All groups share one centre, and each spreads out both ways along 11 directions, with some noise.
Some rows, each with its group after it:
[-24.7   3.3 -11.6  28.8  15.3   3.3  -4.3  -2.2   4.1 -50.1  -6.2   6.3
 -17.1   7.5 -40.3  -7.6  31.3  18.3 -10.5 -10.0]
J769
[  5.4  31.9 -26.8  41.4  39.3 -21.8 -34.9 -10.0   7.6  -7.2  23.4  47.0
  12.8  -0.3 -15.1  14.0   3.8  -8.8   9.4  16.7]
J90
[ -1.0   6.0 -19.5  -7.8  -3.7  -9.1 -12.8   5.1   2.0 -10.2  14.6  12.5
 -28.0  19.5  -6.7  32.5   4.1   1.1 -13.2   0.0]
J769
[ -6.7 -11.9  28.3 -22.9   2.1   0.3  22.8 -30.0   8.6  16.9 -12.6 -12.4
  16.7  21.2   1.1  11.8   6.3   4.8   5.9 -18.3]
J310
[-18.1  -2.1 -38.9   9.0 -11.5  13.1  11.2 -19.6   6.8  22.0 -12.5  11.7
 -30.8  30.1 -10.0  -5.1   1.1 -23.2 -25.0   1.1]
J769
[ -5.5 -14.3 -11.5   4.8  -9.0 -23.1 -12.2   0.3   6.0 -14.0  -7.6   0.2
  24.5  18.9 -28.8  -2.2  -4.8  -5.1  -1.0   9.7]
J90
[ -3.6   8.0 -18.3   0.1   0.1 -14.8  -1.0  18.3  -8.3 -33.4   3.5  -8.3
 -22.1   3.8 -16.2  29.8  10.5 -37.4  -9.8  24.5]
J638
[ -1.5  -3.7  20.2  -8.8  17.8 -10.7  -4.0 -15.5  -2.0 -33.2  -4.0   1.0
  16.8  -1.4  -3.3   2.9  17.2  -6.4   8.0  -3.6]
J638
[ -4.8 -20.6   9.6   9.7   7.6 -15.4  13.2   2.9   5.0   2.1 -16.5 -20.1
  15.5  20.8  -7.4   5.8   7.6 -26.2   0.5  -6.2]
J310
[ -5.6   5.5  14.9   6.1   7.5   4.7 -13.0   4.6  -8.5 -18.4  14.9  -6.6
 -27.2  37.6 -35.9  38.8  38.9  24.5 -20.2   8.7]
J769
[  6.6  15.2  22.8  22.9  26.8 -18.3  -3.0  13.6 -11.4 -24.8  12.9  26.1
  58.7 -21.9   4.3   8.7 -10.3  -1.3  35.7 -10.1]
J769
[-23.5  16.7 -16.7  19.7  -2.1   8.2  14.8 -12.5  -7.4 -16.5  -6.7  15.8
 -10.6   9.8 -22.9   0.6   8.4  -1.0 -14.7 -13.3]
J90
[ -0.7  -0.5  19.1  13.0  10.8 -10.1  -6.3  -1.0   5.4  -1.0  17.2  22.9
  18.8  40.6   3.7   8.8 -12.5  14.6  -0.6 -17.2]
J90
[  4.3   1.4 -21.1 -17.6   7.9   2.2 -20.8 -44.1  -3.3  35.1 -23.8  29.6
  -6.8   6.3 -18.7  31.9  34.6   8.3  -7.5 -62.0]
J638
[ -9.6   6.1 -16.7  16.3   1.5   1.0   3.2   6.0   7.1 -10.7  13.2   1.4
 -32.4  28.4 -15.0  37.7  18.0   6.4 -16.0  -7.4]
J769
[-13.1 -15.7  -9.8  15.7  -9.7  -4.6  22.5   4.3   1.7   3.8  -2.9  -4.4
  20.8  26.7  -7.1  34.5  -0.6  -1.0   5.9 -14.1]
J310
[-15.4   6.0  -2.4  16.4   7.3   2.2  -1.6   4.9  21.3  28.3   8.0  40.2
  16.7  22.0 -22.8   0.2 -26.2  40.7  16.1 -15.8]
J638
[  1.9   3.2  -4.2  20.1  13.0  -6.5 -14.3 -24.2 -21.1 -39.2   1.7  -8.1
  12.6  -8.4 -11.1   6.7  38.9  -7.0  -5.0  15.4]
J638
[-17.0  -0.2 -27.3  24.1  15.6   3.5  12.0   9.2  -0.9 -20.1   1.2  26.0
   9.7   6.8  -8.4  36.5   4.3  -5.8  15.0 -20.9]
J90
[ -1.7  -3.9   9.6 -50.6   8.4  -7.1  -8.8  -7.8  16.4  -6.9  -1.2  21.5
 -20.7  11.6   7.3   2.2 -10.4  -9.2   2.4  -3.5]
J638
[-15.7  -9.9 -19.8 -41.7   2.6   6.4  14.5  -3.1  20.3 -19.0 -18.6   5.6
  -8.7 -28.2 -16.3  23.6   7.6  -0.4  28.7   2.6]
J90
[-13.7   6.1   8.0 -22.7  -2.9   7.5  13.8  -2.3   4.9 -21.7   1.4  -3.2
 -28.6   5.7   0.4 -10.6  -5.3 -14.0 -12.1  26.8]
J638
[-13.1 -28.9   5.2 -37.4 -43.0  22.6  14.5 -13.3 -10.5  -3.3 -11.7  -9.5
 -19.2  28.7  26.1 -21.8  -7.4  18.1 -27.1 -29.2]
J90
[-14.9  14.9 -19.6 -16.8 -10.3  18.6   2.9 -46.6 -10.3 -36.7  16.3  13.0
 -29.8   4.6   4.0   4.7  16.9   5.6 -22.0  14.4]
J310
[  5.1 -21.2  -5.4  -9.5  -1.9  -6.9  -7.7  -5.2   8.9 -26.0  -0.6 -20.9
  -8.4  -4.9  16.5   7.3  14.7  12.6   0.2 -17.5]
J769
[-10.6   0.4   7.3 -35.3  14.2  -9.8   7.0  13.5   9.7 -14.6   3.9  10.8
 -37.0  28.7  -9.6  35.2   5.5 -20.8 -10.1   2.7]
J769
[  1.8  -5.1   9.6 -23.5  20.8 -16.6 -35.9  28.1 -12.4  -3.1 -12.4  40.8
  -6.7  31.0 -15.9   2.9   3.5 -27.6  -6.5 -17.3]
J310
[  4.7 -14.2   8.8 -39.9   9.7 -11.3 -13.8 -16.4  16.5  -0.8   2.9  14.3
  17.8  -2.1   3.3  12.1  -8.4  13.9  27.0  17.8]
J90
[  1.9   1.7  17.8   4.9   6.8 -16.9 -14.9  11.6 -21.5  -3.5 -12.9   6.9
  37.6   8.4 -27.7   2.2   5.6 -17.9   7.8  11.7]
J90
[  0.8 -11.0 -16.1 -34.3 -11.7 -23.3 -22.5  -0.4 -16.8 -15.9 -19.5  25.5
  34.7  -3.7  -2.3  -8.1 -19.5 -38.1   5.8  16.1]
J769
[ -6.2 -24.7  -2.9  12.6   9.3   4.5   1.9  -2.0  10.9 -12.1  -7.7 -25.5
 -20.3  21.2 -13.6  26.3  42.9  14.7  -8.8 -24.0]
J769
[ -4.2 -15.4  10.7 -11.5  11.5 -10.6 -14.6  20.0 -10.4 -35.2 -20.7  13.0
 -21.3  15.7  10.8 -15.3  10.8 -31.6 -18.6 -50.3]
J310
[  1.3   3.3  -8.8   6.1   5.9  -2.9 -23.8   2.5 -13.8 -18.5 -12.6  13.5
  -8.5  -7.3 -11.4  -6.3  22.0   5.2 -10.8 -37.9]
J310
[ -9.6 -15.9  -8.1  -6.8 -31.0   7.7   8.2  12.7  -4.9  13.6  -4.7   0.0
  11.3  21.8  -8.2  13.3 -16.2  29.8   0.1 -13.6]
J310
[ 18.3  14.0   8.3 -31.7  -7.7 -20.4 -22.7  -7.5 -20.9 -22.2  25.3  19.1
   0.7   6.3  47.1  -6.6 -27.6 -29.8 -15.0  18.4]
J769
[ -1.2  -6.2 -18.4  12.5  11.6 -17.3  -7.5  -4.3 -11.3  -6.1   1.7  17.8
  17.1  26.4  10.7  26.5   5.8 -35.7  -1.6  -3.0]
J310
[-22.4 -25.5 -11.0 -13.2 -13.9   3.0  29.6   5.3  21.9 -29.8 -21.0 -13.5
  13.9 -16.0 -28.6  19.3  -0.2  29.4  27.9 -16.4]
J769
[ -9.1   0.7  -7.7 -20.1  -7.7   2.1   0.4 -20.4  10.7  -1.0   0.1  12.7
  -1.7   3.9 -13.4  -8.8  -8.7  10.0  -0.4   6.5]
J310
[ -7.1 -17.1  -0.3  -5.1   4.0   3.6 -15.5 -19.3 -11.1   1.5 -20.4   5.9
   5.7  21.5  -5.6  -2.2  25.2  -3.9  -5.9 -21.2]
J638
[ -2.0  -0.5 -32.0  33.2 -15.4   2.7 -19.9   0.2 -15.2 -17.9   3.5   4.3
  10.8  -7.4 -12.1 -14.1   7.1  13.7  -7.1  19.1]
J638
[ -4.0   6.7  23.6 -20.6  30.2  -6.3 -22.1  19.8 -18.1  -1.9 -19.3  44.9
   4.9  12.0 -16.5  -1.6   4.5 -25.1   1.9 -39.9]
J310
[ -6.1  -5.8  30.4  -6.1  17.6  -5.0   8.9  14.4  -2.7   2.2 -15.3  -1.8
   9.9   7.0 -21.1   9.4  12.5  -7.9  10.4  -6.5]
J310
[ -1.4 -10.1 -13.4   0.1  -0.2  -2.7 -16.2   4.2  -0.4  -2.5  -4.1   9.5
   1.6   5.3 -10.9  18.6  12.0  16.2   3.5 -23.9]
J638
[ -8.7 -16.8 -18.5   7.9 -12.4 -17.9  -0.5  10.5   7.6 -34.3  -9.6  -2.1
  35.0 -15.6 -26.1   2.3  -9.9  20.4  20.3   0.4]
J90
[-11.6 -12.0 -24.2   3.5   0.2 -11.1  -2.9  21.9  -7.2 -18.9 -15.3  11.4
  -1.4  10.9 -13.3  15.1   3.9 -32.0   0.4 -13.5]
J638
[ -2.7 -11.6  -8.0 -21.0  13.2   0.8 -10.4 -12.2 -12.1   3.1 -32.1   6.3
 -10.6   5.8 -12.7  27.7  41.1 -21.3  -4.6 -47.9]
J638
[-32.7  27.6 -16.5   1.8  39.3  -6.0  -4.1  22.0   6.0 -66.1  -8.9  52.3
 -33.9  -1.4 -39.5 -15.0  -2.0 -50.4  -2.1  12.8]
J310
[-13.7  -3.3 -20.4   1.6 -23.0  -2.1  -9.8 -37.5  -8.6  -9.7  -3.9   9.8
  -7.4  34.5   5.0 -45.3 -10.2 -24.4 -40.8  15.8]
J90
[ 11.1 -13.7   3.9   9.5  10.1 -21.6 -22.7   0.5  -3.9 -15.2  18.0   3.0
  35.6  20.5   1.1  25.6   8.0  10.8  13.9   9.2]
J90
[ -2.1  12.3  12.2 -11.4  21.4 -10.8  11.0  10.8   9.8 -12.7  11.0  21.7
   3.2  -2.8  12.6  23.4 -13.2 -20.4  18.1  -5.3]
J769
[ -7.4 -25.4   2.1  17.5   0.7 -26.0 -12.6 -23.5   8.5 -14.1   0.2  11.3
  41.6  42.6  -7.4  -0.6   0.7  13.4  -1.5 -23.9]
J638
[  0.6  -8.6  -8.0  -0.3  -4.1 -17.7 -23.4  -0.3   6.1   5.3   0.2   2.8
  -9.4  32.4 -20.5   1.0   7.1  -3.4 -17.9   2.7]
J90

New rows. What belongs after each?
[-13.2   7.4  -0.1 -26.0 -15.5 -23.0  -7.1 -39.1  37.6 -20.8  -6.5 -16.0
  -8.0  -2.4 -73.5  -6.8   9.3  29.1  -5.1  32.8]
J90
[  3.3 -31.1  20.2 -32.1 -20.4  -2.5  -4.7  15.3 -10.9   4.3 -11.4  -1.7
  28.2  13.9  16.1  -6.0 -17.4  17.6   8.5 -18.2]
J90
[ -2.4  17.9  -1.8 -19.9  12.2  -2.8 -20.6  10.6 -10.4 -26.3  19.2  36.4
  -6.6  -8.1   3.6  -4.7 -15.8  -7.2   3.7  29.0]
J310
[  1.9   3.3 -30.9  40.2  -5.5  11.6 -18.5  16.8 -38.4  15.4   3.8  37.6
  20.4  16.9  16.6   8.6   0.2   3.0  -6.7 -41.9]
J90
[ -5.1   7.3 -27.5   2.8   2.9  13.3 -32.8 -39.2   9.0   0.1  16.3  34.6
 -16.3   9.1   1.3 -25.3   2.1  32.7 -10.1  15.4]
J638
[  6.6   9.1 -23.2  24.3  27.4 -19.3  -6.8  11.0   2.9 -23.8  11.5  17.8
   4.1 -10.5  18.7  26.3   5.0 -25.6  16.9 -28.4]
J769
[  4.1  -3.7  11.4   2.0 -13.8  -9.3 -19.4   7.1 -20.7 -10.1  10.2  12.9
  24.7  22.3   2.8 -17.9 -15.0   7.9 -11.6  -0.5]
J769
[ -3.1   9.5 -11.8  -0.5 -10.6 -16.5 -26.8 -29.9   6.2   5.0  -4.4  11.5
  -3.1  20.0 -33.8 -30.4  -3.1  -8.7 -27.9  24.1]
J90
[ -7.2 -25.3   0.7 -43.8 -10.0   7.9   7.5   2.1  14.5  -2.5  -6.2   4.7
   1.1   3.3  14.9  12.5 -12.5  25.3  17.5 -16.0]
J90
[  7.0   8.5 -32.3 -16.8  18.8 -30.0 -37.8 -22.6   8.7   3.7  -2.9  52.0
  14.4   7.1 -13.9  39.2   2.1 -19.7  11.2 -27.2]
J638
[ -6.5  -3.2  -9.4  10.0   3.4 -17.4  -4.4  -6.3  10.5 -40.5   5.2  -4.8
  -6.7   8.7 -10.9  -3.7  10.0  -4.7  -7.4   8.8]
J90
[  2.8  -1.5  23.5 -27.1   5.5 -12.4 -20.9   2.1  -6.1 -21.5   0.4  17.2
  11.6  10.4 -11.1  -2.1  -1.8   4.7   5.4   7.3]
J769
[ -5.6  -7.8   8.9   4.7   8.0   6.3   6.2 -11.9  15.0 -20.8   2.0 -10.7
 -14.0   4.5   1.6  -6.2  15.9  18.5  -1.6 -13.4]
J769
[  3.7   4.1  -4.3   0.4 -23.0  -6.1  -5.0  -7.0 -27.5 -15.6  21.3  -1.4
  -7.0  35.4  13.3  12.9  -4.0 -21.8 -33.5  17.9]
J769
[-17.8  14.6   7.6  14.5  15.6  -1.3  15.5   0.0  -7.4 -15.7  -2.2  21.6
  16.0  15.8 -20.9  -0.3  -2.0 -20.8   1.1   8.4]
J769
[-11.2  -9.7 -20.5  -4.9 -13.1  11.9  -2.0  12.8   5.1  20.8 -11.4  31.8
 -10.5  24.7   9.5   1.1 -20.3   3.1  -6.1 -40.2]
J90
[ -1.8  15.9   5.2 -37.2  -3.3  10.9 -25.0 -17.8 -18.4  -7.3  -0.1  35.6
 -14.9  -0.7  -1.5 -18.3  -0.6   8.8 -11.9   3.5]
J310
[-12.6  25.7 -43.7  50.0  22.0 -10.0 -12.6  17.3  17.5  -7.9   8.6  36.0
 -21.7   0.5 -34.4  17.6   2.7   0.3  -4.9 -25.8]
J90
[-15.7  -8.1  -9.0  -3.7   8.5  -5.7  11.4  -7.7  -4.7 -27.6 -25.3   4.1
   0.9   5.2 -14.9   8.6  17.7 -33.8  -2.3 -30.2]
J638
[ -5.4   4.1  -8.2  -3.7  -0.5   4.7  -7.5  -3.7 -15.5 -21.5  -0.9  23.9
  -4.4   0.2   7.7   0.4   2.5   2.1  -5.4 -27.3]
J310
[  8.5  -3.7  12.2  39.0   5.1 -32.4 -25.1  20.5 -13.0 -27.9   9.3   1.0
  42.9  16.0  -9.5 -19.7  -8.1  -3.4  -2.7   4.6]
J90
[ -1.8  -0.2  -6.0  -3.1  16.3  -9.0 -11.8  -3.2  15.0 -23.0   6.9  -1.5
 -35.7  10.2  -3.4   6.4  14.5 -10.4 -11.2   6.5]
J90
[ -4.8  -3.5 -22.3  29.1  -5.2   7.0   5.2   2.2  11.6  24.2   1.5   6.2
   3.7  11.4 -12.4  15.6   1.4  32.0   6.5 -27.5]
J769
[  6.8   6.2 -11.9   9.6   7.8  -6.4  -5.8 -14.7  -3.4 -10.7  20.1   1.0
 -36.6  18.7  38.0   9.9   8.2 -31.4 -27.5  -8.5]
J769
[-11.7 -17.3   0.7 -14.3   9.6 -18.4  -7.4   5.9  -0.7 -30.0 -29.3  14.6
  38.2 -12.3 -25.0 -16.6  -3.0 -12.4  21.9  -6.9]
J769
[ -7.1   1.5   9.4 -16.6   8.1   2.8  -7.3  13.5 -26.9  -1.0   2.6  23.0
   0.1  32.2 -11.6  27.4   4.2 -16.8  -5.1  15.3]
J310
[ 10.1  13.3  -2.4  33.3  33.0 -18.8 -30.8   6.6 -26.8  -9.4   4.1  26.2
  25.0  14.9 -16.7  23.7  26.5 -24.4   0.3  -0.3]
J769
[  8.5  21.6  21.4   7.2  39.9  -6.0 -20.8   1.3  -5.6 -33.8  -8.2  13.7
  -5.2 -31.7 -19.6   0.8  39.6   6.7  12.2 -37.3]
J310
[ -8.6   9.1 -32.9   8.9  -1.7   6.8  -9.8  -7.3  -8.1   0.1  -1.9  34.5
   9.0  -7.3  -2.0  -7.6  -4.8  -3.7   1.5  -6.2]
J90
[ -2.5 -24.8   6.3   4.3  25.6 -16.3 -16.5  11.7   4.7 -19.0 -19.5   1.2
  -3.2  21.2  -8.4   4.9  25.8 -15.9  -0.7 -32.7]
J769
[-15.0 -18.4  -1.0  -0.6  -5.2  -2.8   3.4   9.5  18.3 -39.8  -3.5  -2.4
  -8.1   5.1 -28.4   3.6   6.4  38.8   4.7 -18.1]
J769
[ -5.7  -2.5 -17.1  27.0   1.0  -3.0  -4.1  -3.7  -4.8 -30.8   7.3   4.4
  12.2   0.6  -8.0  22.2  15.7  18.4   3.4  -7.7]
J90
[-11.0  12.5   9.5  26.5   6.4  -2.3  16.7  14.1   2.1 -18.5  16.1  14.1
  11.9  10.4   2.3   3.5 -17.4   3.1   6.6 -14.6]
J769
[  5.0   4.0 -32.0 -49.2 -18.8  -3.6 -24.1 -19.3  20.9  69.2 -13.3  46.9
 -18.7  12.9 -15.4  25.5 -20.7  18.3  -5.3 -55.6]
J638
[ -6.2  -7.6 -31.4 -28.9  -6.0   9.9  -9.1 -18.8  -0.3  -2.3 -14.7   8.3
 -20.1 -10.0  -8.0  12.2  15.1   0.1   0.2   6.9]
J90
[  5.9  -3.6  27.3   3.9  20.4 -16.9 -10.2  -5.5  -4.5 -20.5   3.4   8.1
  43.2   2.8  -7.6  -0.4   4.6  11.1  22.0   2.8]
J638
[-10.3  10.0  -0.1 -23.8  -8.5  26.2  11.1 -21.1  -1.0   2.3  -0.8  29.7
  -9.4  -6.9   8.3  -7.7 -11.9  29.8   3.4 -26.2]
J90
[  0.7   1.1  39.1 -30.3  22.8  -3.2  -7.2  13.5  -2.2  -5.2  -1.7   4.0
  -2.6   4.8 -11.3  -0.6   1.7  -5.2   8.5  16.2]
J310
[ -6.4  -0.8  -1.0  22.7  23.9 -21.6  -6.1  35.7  -5.2  -6.6 -11.2  34.0
  52.8   7.9 -38.7  32.0  -5.6  -3.9  35.3 -20.7]
J769
[ 11.6   6.7 -59.8  31.9  22.6 -24.7 -48.4  -5.4  14.4 -19.9  20.6  18.9
 -12.2  -8.3  -6.7  18.6  17.9 -12.9   4.6  22.7]
J90
[  3.5   8.7 -11.4   8.4  10.0  -9.0 -21.2 -23.0   9.0 -17.8  21.2   8.4
   0.7  -0.7 -10.9  21.9  15.8  28.2   4.7  10.8]
J90
[ -9.7  -3.0 -27.5  -0.5   4.0  -6.4 -12.0 -22.8  -1.1  -3.8  -7.5  16.3
  -4.6  24.0 -11.9   7.6  11.5 -30.8  -9.8  18.2]
J90
[-13.3 -16.4 -25.3  19.8  10.5   1.5   4.7  -3.6  26.0 -17.6  -8.7  -2.7
 -39.4  10.9   7.2   0.0  16.6  -0.8 -13.0 -36.5]
J769
[ -3.8 -19.2  -6.7  60.2  16.5  -1.7 -13.4   7.5  -8.8  15.1 -24.8   1.9
  59.9   4.5 -45.9   2.4  29.5  29.5  21.1 -31.3]
J769
[-10.8   8.7 -20.1  15.3  15.6   0.7  -5.6 -24.4 -17.0  -0.3   1.6  31.5
   1.2  25.8   0.9   7.7  14.4 -33.2 -15.1  10.1]
J90
[ 10.7   0.7  -3.5  -8.0  -4.2 -16.1 -20.4  -2.8 -14.8 -25.3  -1.8  -5.0
  22.8 -25.6  -4.5   5.4  11.7  -1.5   6.9   8.2]
J638
[ 16.4  -9.2   2.7 -22.1  -8.6 -11.4 -23.9  -1.9  -8.5  10.9  11.9  -2.1
  -8.6  22.1  18.9  19.3   3.3  -3.3 -15.3  -3.3]
J769
[-27.7 -15.7  31.1  27.0  30.5  10.6   9.7  14.9 -11.9 -38.2  -2.6   1.3
  12.8  43.1  -7.9 -26.5   7.6 -17.7   0.4  40.4]
J638
[ -9.6  -9.8 -21.8   8.3 -28.8   9.9   3.8  -3.2  -4.9  -9.4  -5.4 -10.1
  -5.1   3.7 -12.1  -3.0   3.7  20.7 -11.7  -2.1]
J310
[-18.6  -4.9 -17.8  26.1  11.0   0.7 -27.7   9.1  11.3  -7.6 -12.8  27.7
 -10.0  22.8 -54.0  -6.0  16.0  34.0  -6.3 -22.9]
J769
[-19.7   2.2  21.0 -24.4  -3.9   5.5  22.4  -0.5  18.6 -18.8  -8.1  -7.0
 -34.3   9.2 -29.4   0.9   4.9  15.5 -13.1 -20.4]
J90
[  5.8 -14.5 -15.5 -14.5  11.4  -3.8 -20.7  12.1 -28.0   3.9 -21.9  10.6
   9.3   2.2  -1.4  19.1  20.0 -42.4   2.4  12.5]
J90
[-16.5  -3.4   9.4 -31.2   7.7  -7.9   5.2 -29.9  15.5  -4.7  -9.9  15.7
  11.7  19.4 -22.1  -6.9  -9.5 -17.5   6.4  29.1]
J90
[-25.0  -1.7 -26.9  23.6  16.6  11.7   7.9 -14.3  18.5 -18.5 -20.5  12.6
  -8.2  -7.2 -36.7  -5.0  21.4   8.1   7.9 -11.8]
J769
[  5.9  14.0 -39.4 -19.6   5.1  -7.0 -28.5  -9.0   0.8  16.6   1.2  27.8
 -35.8   6.7 -20.4  52.5  23.6 -14.6 -11.5 -15.1]
J638
[ -5.9  10.7  -8.2  -2.1   6.5   0.5 -21.1 -19.6 -11.0  -1.4 -11.0  25.8
  18.0  -2.6 -32.4  -8.6  14.2  -0.3   3.8  18.9]
J769
[ -9.9  14.6  -6.2 -16.7  18.9  -5.2 -16.4  -9.8   3.8 -18.6  -0.4  46.2
  -7.8   5.0  -9.1   3.8   0.8  -2.9   5.5 -20.4]
J310
[ 10.6  -6.8  -0.6  -4.6   0.5 -14.1 -25.6   9.1  -7.1   1.4  -9.3   0.5
  12.4   6.7 -21.2   5.8   8.6  -0.2   0.4   4.2]
J90
[  5.3   7.1 -24.8 -28.0  -2.5  -0.1 -13.6 -30.2  -7.9 -12.8  -9.7  -8.5
 -42.9 -12.9  -7.7  40.9  46.7 -13.6 -23.6 -24.9]
J638
[ -1.0   5.2  -3.5 -19.0   5.1  -6.9 -26.7  21.8  -1.6 -25.6  14.2  26.2
 -11.8   0.5  -2.0 -10.2 -12.3  -2.4   5.8  28.0]
J310
[-11.0  -3.0 -32.7  -9.7  -0.7   2.5  -5.0  16.2   5.5  15.2 -21.5  22.8
  -1.1 -10.1 -35.0  29.9   2.1   7.9  17.3 -20.6]
J90
[-17.4  -3.7 -31.6 -16.9 -12.9  -3.0   8.8  27.3  21.5   1.1  -0.7  23.4
 -31.8  19.5 -11.9  13.4 -30.1 -10.7  -5.4  -8.4]
J638
[-13.0  -1.5  13.8   1.8   8.0  -5.1   9.9  33.4 -14.3 -27.4  -2.4  -5.4
   6.6  12.1 -13.6  -2.6  -5.3 -40.4   2.9  42.6]
J638
